The first 5 rows are patterns. Each new row is the sum of 2 different patterns, raised or lowered, with some noise. Before adding, each is slid sideways (what falls off one end comes back at the other) and multiplied by a number that may be negative. Names go in the order of the patterns.
Some rows, each with the names of its patterns after it:
[ 10   2  13   3 -13 -52  34  43  -5  -4 -17  -7  -6   2   5  -9  10 -30
   1   0  -1  -6  22   8  30 -30  -6 -11  -6  16   9  -6  22  -8  11 -19
   9  -9  24 -27  53 -19  44   6]  Q_697
[ 34  10   1  13  20  12 -26   6  -8  53 -31 -19  -2 -17  23   3   3  10
   7   0  16 -53  -2 -14   3   1 -28 -19  12 -21 -20  -9  -7  11   2 -24
  -1 -11  -2  -9   5  38 -10  12]  Q_805
[  7  -6  -7  -2 -39  50  53  12  53  10   8 -19  -2  43  48   0  21  -1
   6  -5  29  53  12   6  52  -1   1  21  43   4   0   8  18  -1  -5 -15
  -7  20   4 -29 -19  12   2 -17]  Q_464
[  5   8  23   7  -3   2  -4  -3 -20  13 -46  -3 -12  19 -17  27   3   3
  -3 -30  -3  10 -11  -9   0  -3  17 -13   6  11  53  -2  21  -3  -4  -1
 -19 -25 -24 -19 -14 -14   4  -8]  Q_39
[ -3  25  14  -8 -39 -11  38  -1  53   8  11  19  10 -34 -10  -2  27  28
   5 -17 -20  -8  11   8  -2   0 -11 -53 -27 -16   8 -47 -15  10  27  32
 -36   3  20 -31  -2  -8 -27   4]  Q_496

New rows, each followed by the names of its patterns:
[  5   8 -12 -29 -50 -47 -26   1  -6  -2 -50 -25 -15 -16 -12  47   9  19
 -48  21 -15 -33 -29 -40   7  -4 -44  15 -31  -3  -3  -3 -41   4 -47  22
  20   1 -49  -9 -63 -35 -70  -4]  Q_697 Q_496
[-38 -59 -19 -32 -41 -16 -28 -34 -13 -59  19   9 -11  10 -10 -31 -15 -37
  29  13 -23  -9 -23 -21 -40 -31  30   5 -19  12 -31 -30 -14   8 -20 -32
 -15 -28 -30 -30 -41 -32  -1 -19]  Q_697 Q_464
[-16 -11   6   2  -4  12   3   0  11 -27  68  48  19  35  21   0  -7   4
  39  57   4  16  13  16   4  31  39  22   8  38 -21   9  13  41  10  10
  22  31  16  16   3   8  20  12]  Q_464 Q_39
[-61  21  32 -48  40  28  -5  40   8   5 -32   2   8  42  -5  14 -13  19
  -6  51  15   2 -10  38  11   8  10  59  -9   4 -16  20 -14  14 -46  41
  -5  46 -30 -14   8   6 -18 -10]  Q_697 Q_464
[-24  -2  -1   4  21  27 -49  20 -18  15 -17 -16 -25  38 -43  34 -25  36
  17  14 -19  13  -4 -11 -53  41  81 -10   8  15   3   1  18  26   8 -12
 -22  -5  49 -23 -21  25  -7  52]  Q_697 Q_805
[-21  -1 -23 -31 -28 -35   3 -36  -1 -29  11 -19 -18 -36 -19 -13 -37 -59
  -6   5 -35 -56 -36 -42 -53 -34 -25 -40 -36 -54 -15 -32 -21 -65   4 -15
 -13 -39 -46 -39 -31 -22 -27 -32]  Q_697 Q_805
[-30 -33 -55 -35 -33  29 -80 -79 -35 -47 -15 -30 -32 -32 -38 -32 -33 -49
 -39 -46 -35 -31 -69 -56 -49 -26 -44 -35 -41 -42 -41 -45 -51 -40 -43 -31
 -41  -8 -60 -14 -49 -21 -62 -33]  Q_697 Q_805
[-40 -23 -30  -9 -13 -16 -11  16  15 -51 -29 -47 -11   7 -20 -19  -7 -32
 -24 -18  -5  41  12 -19 -17  16   2 -24 -26  -4  11   1   7  22  -4   6
  28  -1 -30 -24 -26  42  -5 -17]  Q_805 Q_496
[-19   7  14  51  28  58   2   6 -12  34  -6   4  11   5 -10  -9 -11  25
 -24  -3  23  19  49 -27   5 -16 -13  -8   5 -10  14  24  57  43  19 -13
  13  39  19  53  14   0  21  22]  Q_39 Q_496
[ 20  -4  47   8  -7   2 -14  29  11   0   0  20 -29  39  -2  69   7  10
  32   5  -2  -4 -25  31  35  -7   2 -20 -18 -24 -11  11 -12 -14 -47   1
  -5 -18  -8  10  -4  21 -59  21]  Q_697 Q_464
[-10  -4  28 -25 -17  17  52  32 -29  11  37   0  16  -9  -8  12  15  35
  37  40 -28  17  81  25  69  32  47  44  12 -10   6  55  21  29  19 -12
  18  15  32  30  19  22  20 -69]  Q_805 Q_496
[-25 -18  -4 -37 -33 -30 -28   0 -60 -43 -28 -46 -11   5   6 -18 -38 -50
 -16 -47   0 -60 -13 -42 -29 -36  10 -43 -11 -19 -55 -47  -3 -23 -28 -26
 -15   8 -19  -4 -19  37   5  24]  Q_464 Q_39
